The first 7 rows are patterns. Each new row is the sum of 2 different patterns, raised or lowered, with some noise. Before adding, each is slid sideways (what falls off one end comes back at the other) and multiplied by a number that may be negative. Names go in the order of the patterns.
(in the rows, 128 means zero)
Some rows, each with the names of its patterns after it:
[118 150 120 119  94 148 155 135 163  94 120 110 104 103  95 100 165 113
 120 105 108 163 114 124 117 144 156 163 128 152  99 142 160 147 122 139
 159 103 148 147 128 135] : nezul
[129 150 104 163 147 120 102  93 146 134 152  97  98 102 109 101 130 100
 118 136 131 134  99 152 103 132 120 125 130 148  93 155 136 144 151 145
 146 100  92 149 134 147] : nug
[138 142 136  94 124  97 148 119 149 143  98 116  94 109 151 154 134 140
 140 101 109 157 132 152 104 114 152 163 102  97  99  99 121 160 143 117
 147  98 135 159 157 159] : Semus
[132 151 129 129 120 121 147 154 140 104 142 156 128 157 160 117 125 152
 111 100 127 162 164 131 140 145 132 124 153  95 154 119 102 109 112 114
 155  95 157  99 109  99] : pil
[131 153 114 139 141 132 163 113 137 132 114 123 119 122 123 101 110 107
 136 156 135 145 103 113 114 129 114 162 137 135 122 161  92 116 100 123
 125 111 121 122 107 110] : kezi
[158 151 128 121 131 129 148 147 110 144 102 139 163  95 105 125 123 101
 122 145 150 137  93 104 155 107 133 157 121 121 135  96 105 116 137 157
 143 124 121 116  93 101] : fatok
[129 151 108 151 129  98 119 127 123 124 116 126 149  95 140 159 162 162
  94 155 137 126 135 120 142 157 121 133 139 102  94 157 138 162  94 115
 102 108 112 158 101 145] : visup

New rows. What belongs after each?
[111 124 119 134 129 159 133 161 105 112 118 119 145 135 157 167 176 156
 155  90 168 161 169 160 119 150 154 148 118 110 104 150 101 176 122 113
 124 140 117 128 142 113] : nezul nug
[136 151 157 155 182 139 146 150 159 145 139 180 141 192 171 134 120 126
 149 148 182 144 115 133 127 149 159 116 124 172 169 170 153 169 111 142
 153 133 169 158 111 147] : nug Semus
[121  83  68  86 102 111 153 104 117  92  88 166  76 124  94 110 128 136
 104 154  61 147 123 119  85 124 156  86 133 124 108 131 122 143  85 114
  99 130 160 140 139  78] : nezul pil
[ 89 107 118 136 143 110 117  76  70  83  72  77 160 113  79  88  75 155
 109  85  69 143 158 157 133 133  58 106 144 106 126 110 109  63  99 116
  96 106 128 126 126  88] : nezul Semus
[125 138 107 116  92 135 117 129 106  92  90 166  80  83 102  72  75 111
 142 122 114 134 103  89  69 133  79  85 119 140 123 133  92 103 162 156
 149 146 114 143 114 149] : nug pil
[180 176 159 125 166 185 130 118 145 150  99 186 149 134 170 173 130 152
  88 138 122 110 129 136 150 214 107 152 160 167 143 185  92 160 131 201
 200 159 141 106 176 177] : nug pil
[148 161 135 126 142 179 162 163 142 117 194 188 170 169 190 158 156 143
 143 177 169 151 155 163 129 161 159 147 166 189 146 141 127 131 149 148
 175 199 164 129 129 154] : nug fatok
[124 144 164 154 155 144 130 132 134 121 159 177 207 120 109  93 128 125
 164 123 173 127 202 110 182 173 138 157 164 121 176 111 173 186 147 159
 161 182 180 127 182 141] : pil visup
[162 121 160 157 124 124 152 115 159 172 178 131 178 135 137 163 169 168
 155 155 155 145 127 141 187 172 189 139 152 150 132 145 161 179 175 156
 162 144 123 147 172 175] : Semus visup
[160 134 133 130 117 124 147  97  95 126 127 113 135 120 146  96 102  89
  98  86 166  90 105 115 128 176  97 119 101 159 165 168 139 163 102 156
 157 131 116 128 165  91] : nezul nug
[112 136  78 107  72 145  74 120 102  73  94  65  82 125 117 100 119 134
  69  95 145 114 153  72  98 131 132  79  69  76  74  80 126 105 105 145
  84 124 119 125 127 113] : Semus kezi
[ 92  89  70 112  95 112  84  85  82  66  83 113  74 104 118  93 100  88
 106  61 101 109 116 100 119  75 121 101 121  95 125 108  62  58 104  94
 128  78 131  61 113  95] : nug pil
[126 163 148 122 118 107 144 128 135 120 161 126 161 103 128 168 157 164
 133  95 157 100 151 156 154 128 121 138 141 134 156 107 114 125 157 124
 122 119 126 112 154 152] : nug pil
[186 100  94 140 149 110 155 121 121 123 135 153 144 145  87 175 154 127
 157 162 123 187 160 134 119 101 144 111 161 138 171 154 103  89 164 113
 119 115  90  98 129 140] : nug fatok
[179 162 170 181 180 118 176 130 164 144 156 116 170 194 175 171 161 142
 156 163 128 197 141 116 114 114 177 128 145 175 153 176 136 138 151 142
 161 181 199 143 134 118] : Semus visup
[151 160 155 139 189 138 119 137 134 144 197 138 143 181 179 190 185 162
 136 154 157 110 188 134 115 120  94 156 131 141 193 159 186 137 164 156
 149 196 155 155 164 113] : Semus kezi
[117 141 147 138 101 121 165 116 133 132  93 138 124 102  96 118 155 147
 108 138 133 120 132 163  79 137  94 118 113 119 121 153  76 160  89 109
  87 136 130 122 138 120] : pil visup
[129 111 113 154 176 131 128 159 162 164 145 163 128 121 150 114 111 128
 136 147 119 151 175 147 147 134  99 146 133 105 151 132 130 146 140 126
 101  98 110 135 139 134] : pil kezi
[118 102 135 111 173 108 141 138 127 143 142 112 124 100 104 104 108 148
 131  94 103 113 152 113 162  72  96 120 149 145 141 130 113 146 183 117
 133 129 118 150 121 111] : nug kezi
[120 120 126 120 124 149 125 121 114 164  78 130  97 120 121 106 101 138
  87  99 110 126 102 116 145 145 134 104 115 125  95 130  93 103 121 116
 126  91 124 128 142 151] : nug kezi
[ 86 147 122 165 111 140 123 118 115 143 155 123 104 132 112 123 136 101
 124 124 135 134 143 151 126 124 163 128 130 118 118 139 111 156 149 133
 119 152  76 130 111 115] : pil kezi
[144 159 147 175 146 103 132 116 180 167 138 122 170 132 147 154 152  95
 162 158 153 165 142 139 131 131 156 148 132 142 155 151 121 146 100 147
 149 148 172 155 138 131] : Semus kezi
[151 118 198 140 145 171 199 196 132 140 132 206 197 171 191 181 141 188
 170 147 171 165 193 129 167 148 167 167 164 157 207 118 141 143 139 140
 143 176 183 149 146 155] : nug fatok
[191 186 168 207 127 136 121 124 150 137 112 206 137 127 137 141 186 161
 167 150 168 166 183 156 186 134 189 205 156 134 168 191 128 177 165 144
 174 135 194 142 125 139] : nezul fatok
[153 149 133 141 125 118 150 148 151 119 153 135 153 148 126 135 142 128
 154 113 111 128 123 137 152 134 147 130 119 113 165 107 129 160 146 151
 131 117 111 148 158 166] : nug fatok
[166 176 159 157 173 142 166 168 143 152 141 175 172 161 154 153 164 155
 182 132 177 157 153 144 161 122 172 137 154 147 138 174 148 144 143 167
 188 170 166 181 150 190] : nezul kezi
[134 101 105 106 101  62 152 102 128  81  83 102 163  49  62  58  51  81
 110 138 128  97  64  91 126 105 154  75  93 117  94 127  57 111  70 148
 140  99 107  94  81 149] : nug Semus
[ 77  92  86 106 101 110  60  80 129  87  99 119  95  98 103  65 100  81
  87  98  89 111  78  83  72  72 123 105  79  96  98  92 125 124  67  99
  62 120 126  86  89 102] : fatok visup
[131 127 135 120 122  71 135 114 116  96  88 122 122 110  77  78  91  73
 106 116  99 104 119 122 117  89 143  99 110  88 114 106 120  74 111 123
 116 123 132 126  90  81] : nug kezi
[111 109 104 125  74 131 115 110 119 112 134 105  84 137 101 117 101 131
  78 162 131 104  87 102 104 109 114  83  79  77  90  83  97  73 105 133
 105 124  92 136 110 106] : nug kezi
[ 88 110 110  94 129  69  96 108  84  81 119 127  99  73  93 117 104 110
 125 135  78 131  84 101  98 143  91  88 145 134 106 131 131 109 104 104
 122  74  73  96 100 138] : pil visup
[125  75 140 125 149 146  76 138  74 111 142 147 135 156 111 120 120 166
 150 162 117  91 122 178 105 114 100 117 100 186 156 109 125  72 147 162
 173 132 113 120 118  74] : nug Semus
[105 139  90  63  59  99  98  98  95 113  60 131  92 115 116 117 126  96
  85 133  71 127 109 133  91  69  78 106 119 109  97  58  83 109  74  60
  84  59  87  98  94  64] : nezul pil
[127  85 126 143 170 113  72 101 115 135 133 160 137 137 156 120  73 128
 133 166 153  92 128 117 105  89 122 110 122  96 148 111 112 120 114 126
  77 154 132  83 104 118] : nezul fatok
[146 108 108 155 118 119 132 128 160  92 153 169 194 149  85 152 118 163
 149 148 166 181 157 164 118 129 116 176 161 138 121 129 123 108 104 133
 117 130 162 144  94 139] : nezul visup
[ 94 174 145 137 159 137 164 170 113 157 140 158 151  80 138 116 149 109
 118 103 112 102 138 107 111 127 137 124 106 135 102 124 132 132 127 102
 146 158 148  96  91 110] : nezul Semus
[180 204 166 124 189 192 159 156 114 150 157 192 159 136 148 140 150 207
 172 160 154 175 159 112 178 124 160 152 174 182 123 157 145 174 163 161
 161 142 199 149 161 198] : nezul Semus
[127 133 114  94 115 125  91  83 102  85 108 141 128 113 113 112 109 141
 128 135 124 137 106 111 119 107 142 120 139 111  83 122 102 115 133 143
 109 141 133  96  93 115] : nug Semus
[114 114 115 135 157 127 136 123 137 120 116 127 113 103 143 118 140 128
 107 160 119 111 126 142 145 164 141 151 108 123 143 144 129 144 165 127
 128 130 129 136 124 142] : nezul fatok
[128 150 175 141 197 185 152 156 139 147 130 177 146 175 174 163 187 144
 166 129 147 117 139 160 162 123 148 132 119 184 158 170 154 146 159 207
 140 182 156 162 182 180] : nezul fatok
[132 176 220 156 129 139 137 158 196 103 111 188 212 218 173 162 109 173
 194 165 206 177 128 160 138 140 143 149 221 140 214 137 176 141 144 171
 202 167 168 122 114 142] : nug Semus
[103  92 106 106 101  64  94  97 129 107 115 117 126 124 103  99 102  82
  93  88 100  89 100 112  85  86  67  79  89 116  84  96 111  84  86  52
 141  97 106 113 109  86] : nezul visup
[138 166 155 127 165 124 176 122 160 142 143 174 141 176 160 135 150 202
 190 155 191 188 136 173 192 134 179 171 122 110 132 179 182 155 197 177
 183 137 189 110 169 175] : Semus pil
[136 131 136 153 151 112  99 152 122  97  99  89 144 113 109 142 115 112
 136 115 131 124 135 153 145  88 114 121 171 121 160 138 120 106 156 106
 145 120 148 103 110 142] : fatok visup
[147 150 151 187 187 182 156 153 160 140 196 144 186 169 158 170 168 133
 189 146 194 154 129 152 166 180 156 145 135 159 159 195 164 128 161 183
 155 161 195 141 147 176] : nezul pil
[132 150 160 165 148 153 139 117 153 119 171 133 136 172 144 140 133 149
 160 152 135 147 175 143 120 174 144 141 135 145 155 184 145 137 124 112
 134 165 159 147 175 141] : Semus fatok
[195 129 136 144 149 150 156 147 150 190 153 154 142 127 172 179 187 192
 187 198 176 141 174 158 173 170 144 153 173 164 146 136 128 147 156 164
 142 123 126 152 138 148] : nezul nug
[175 145 117 131 138 128 166 125 199 116 142 133 161 201 147 160 148 140
 174 174 161 128 149 168 138 186 205 147 167 162 127 118 156 177 215 165
 171 165 179 127 170 103] : pil kezi
[ 99  81  73  77 135  86 116  87 101  96  99  88 113  78  73  85  95  67
  65 115 120  67  88  87 103  79  97  52  93  87 117 140  74  84  76 102
 106 107 116 130 102 115] : nug fatok
[131 140 149 134 112 115 175 106 118 147 146 183 132 148 136 178 190 167
 156 152 130 188 151 148 140 155 159 121 180 186 157 128 121 187 120 142
 139 165 170 161 156  99] : nezul fatok
[163 125 135 164 137 182 181 177 147 144 163 171 162 183 159 162 169 124
 173 136 151 202 192 161 176 156 155 142 146 125 216 189 162 181 160 152
 175 172 171 201 173 147] : kezi fatok
[ 99  87  84  62  90 117 113  96 110  95  91  85  66 109  85  72  78  80
  78 107  78 118 112 122  94 105  70 108  94 117 120 115  81  68  92  88
  96 111  94  66  86  98] : Semus pil
[114 129  83 112 116 142 152 114 115 124 114 125 148 114 111 101 161  66
 125  85 113 110  95  91 136  75  92 102 113  89 104 145 148 120  95 103
 117  84 130  77  90 114] : nug kezi
[157 135 129 105 124 125 120 164 141 119 134 136 144 132 113  89 174 167
 169 171 151 126 137 125 130 163 141 122  98 115 127 129 120 150 123 163
 109 160 110 107 151 150] : nezul Semus
[114  66 104 156 122 163  60  95  78  79  80 109  68 152 101 124  78 113
 139  76 103 103 122 129 130 109 146  66 129 159 151 134  94 156 101 123
 129 107 124 123 124 110] : nezul visup
[ 93  87  90  55 102  50 115  87 117  93  81  85  48  72 108 110  94  94
 102  82  59 124 109 128  89  61 123 125  72  69  62  75 100 111 105  90
  93  48 113 123 130 101] : Semus visup
[135 178 172 178 181 178 103 171 144 165 145 130 144 149 170 137 122 121
 148 134 174 123 137 123 134 119 105 182 115 125 146 137 158 121 134 159
 172 128 137 155 104 165] : nezul visup
[110 160 132 169 154 169 160 158 186 135 122 142 119 140 139  90 170 115
 173  96  95  81 141 132 166 125 101 112 159 150 116 137 129 139 137 154
 173 104 139 167 156  96] : nezul pil
[137 148 137 105 105 146  79 155 109  80  85  88  99 129  86 160  96 121
  83 127 121 110 136 121 134 146 122 114  96 122 132 134 151 126 105 102
 150 112  81  97 158 166] : Semus pil
[ 93 134 130 142 138  82 103 128 114 115 120  81  79 146 108 158  83  78
 126 121 103 135 118 132  99 109  93 155 135  75 124 106  85 116 112 105
 154 111 134 124 111 123] : fatok visup
[135 129 132 120 115 116 132 113 125 134  93 128  77 149 116 135 128 122
  86 155  89 109  93 109  90 102 147 144 101 111 103 122 101 117 110  95
 101 112 119 122  94  97] : nug visup
[ 99 116 128 124 138 114 125 145 145 149 101 142 147 117 140 140 112 117
 126 103  90 128 164 150 136 120 124 119 124 136 117 148 120 103 127  94
 107 128 100 142  96 107] : pil kezi
[110 104  67 103 112 116  91 112  91 106 133 121  96 114  90 117 127  75
 109  95  81  66  79 133 101 107  84  86 126  82  91 125  99  91 123 102
  73  93  88 141 118 112] : fatok visup
[162 156 145 135 106 143 153 151 149 190 151 108 110 137 145 130 135 120
 116 147 128 177 126 113 180 163 160 139 168 147 116 121 131 171 161 103
 153 128 116 160 151 143] : kezi fatok
[144 151 120 120 113 115 103 164 122 118 105 126 136 127 134  99 103 112
 122 153 122 130 146 135 120 126 141 122 156 143 147 128 142 134 159 100
 150 143 128 137  86 128] : nezul Semus
[145 142 145 122 126 117 132 111 159 121  97 160 152 150 119 168 159 137
 130 106 182 161 106 160 125 114 157 137 128 172 142 126 142 114 137 123
 134 130 159 152 119  97] : fatok visup
[159 183 127 169 165 168 139 163 182 158 173 177 156 180 172 154 149 165
 220 182 176 177 163 160 149 178 132 162 141 123 151 173 156 201 113 175
 127 148 126 192 188 169] : pil kezi
[141 147 153 129 137 140 120 128 114 139 113 102 107 103 131 148 151 162
  97 115 108 131 106 172 125 127 130 171 117 112 103 116 143 127 135 135
 127 110 145 159 114 140] : nug kezi
[116 152 121 162 140 150 130 150 120 121 113 170 135 140 123 117 117  99
 143 187 139 133 120 136 119 168 125 110 158 140 175 145 112 107 162 159
 140 149 174 148 164 122] : nug fatok
[146 122 107 116 121 102 126  96  77  86 110 114  59 119  77  84 110  98
  67 140  98  92  61  56  81  77 109 123  85  75 107  82  86 137  86  96
 119 105 151  66 115  93] : nug pil
[141 140 124 140 125 149 162 118 121 153  82 187 150 167 177 173 184 141
  77 171 147 174 157 130 132 171 163 120  96  83 155 123 182 103  88  99
 127 107 115 135 113 128] : nezul nug
[124 101 110  62 108 127 168 112 105 108 104  82 120 126 126 139 102 109
 137 114  93 114 136 167  80 125 121  85  96 162  72 100 108 163 126 135
 124  97 105 107 131  78] : pil visup
[161 120 180 137 143 142 123 146 131 161 154 141 156 136 162 116 158 114
 119 141 151 159 152 136 127 153 158 181 155 162 137 176 165 154 141 151
 156 137 179 154 147 155] : nezul nug
[134 137 119  98 108 152 161 123 131 136 128 130 132 101 165 134 121  89
 121 116 148  97 148 103 120  90 132 153 109 107 131 124 163 132 130  89
 127 144 140 135 165 113] : pil visup
[171 120 151 159 151 182 189 136 157 144 138 146 153 163 176 166 138 167
 158 140 169 115 175 129 120 111 144 147 167 143 144 117 121 108 132 144
 129 164 130 136 143 150] : nezul pil
[168 158 129 150 139 156 147 161 148 112 130 149 119 154 144 142 119 135
 152 141 167 158 154 166 125 149 127 134 160 134 152 143 136 148 148 155
 122 153 147 131 134 155] : Semus kezi
[ 93  84 110  90  90  86 114 101  91 112 147  56 104  71 144 107 112 115
 111  74 125  72  81  69 132  67  81 126  90  81 107 102  94 106  91 126
  66  49  63  59 118  67] : pil visup
[111 119 172 124 174  79 117 143  83  90 132 105  97 137 154 159 114 124
  87 164 107 135 166 143  93 165 109 125 145 157 181 121  95 143 129 120
 109 182 131 165 145 128] : nug fatok
[130 106  83 123 140 136 122 107 129 125  97 131 158 118  95 145  93  72
 114 144 134 134 134 133 109  92 123  84 136 113 113 112  78  85 131  92
 137  89  83  76 127 121] : pil fatok
[ 89 101 132 139  99 115  89 129  91 140 103 111 132 144 129 117  99 108
 151 154 138 120 137 116 144 129 100 100 108 151  91 125 113 108 107 118
 104 135 106 123 104  82] : nug pil
[137 133 142 157 125 160 144 144 144 139 136 176 105 164 119 162 165 162
 122 130 141 137 170 172 109 115 112 186 144 139 155 132 101 170 133 126
 146 179 129 113 132 146] : pil visup
[188 183 143 201 159 134 124 144 171 152 147 146 140 156 139 151 152 174
 131 176 177 137 165 129 189 167 179 191 191 137 171 152 175 140 200 155
 157 189 185 153 149 161] : pil visup
[152 173 151 145 138 119 139 130 148 139 144 152 142 104 134 120 128 123
 168 136 166 155 143 135 127 143 151 148 137 123 140 149 120 141 128 159
 143 144 139 159 132 157] : pil kezi
[148 173 147 134 155 145 121 155 127 154 124 127 168 151 162 136 136 152
 151 149 141 109 137 133 168 159 143 154 144 122 132 139 150 130 157 166
 170 156 158 163 158 138] : nug kezi
[128 151 174 183 182 151 138 156 130 137 202 200 150 153 149 179 187 192
 158 185 125 187 183 132 130 171 148 140 175 183 183 173 137 149 188 133
 186 179 139 138 150 152] : fatok visup
[146 179 193 173 137 132 169 156 146 133 150 160 174 166 157 143 117 168
 159 136 142 197 151 136 123 134 202 167 134 165 163 149 178 163 166 162
 183 187 159 132 148 177] : nezul fatok
[124 164 168 187 170 158 118 102 177 165 163 170 153 161 195 111 188 147
 136 200 147 168 160 185 150 115 102 144 166 199 115 149 133 129 153 138
 165 171 156 163 140 136] : nezul fatok
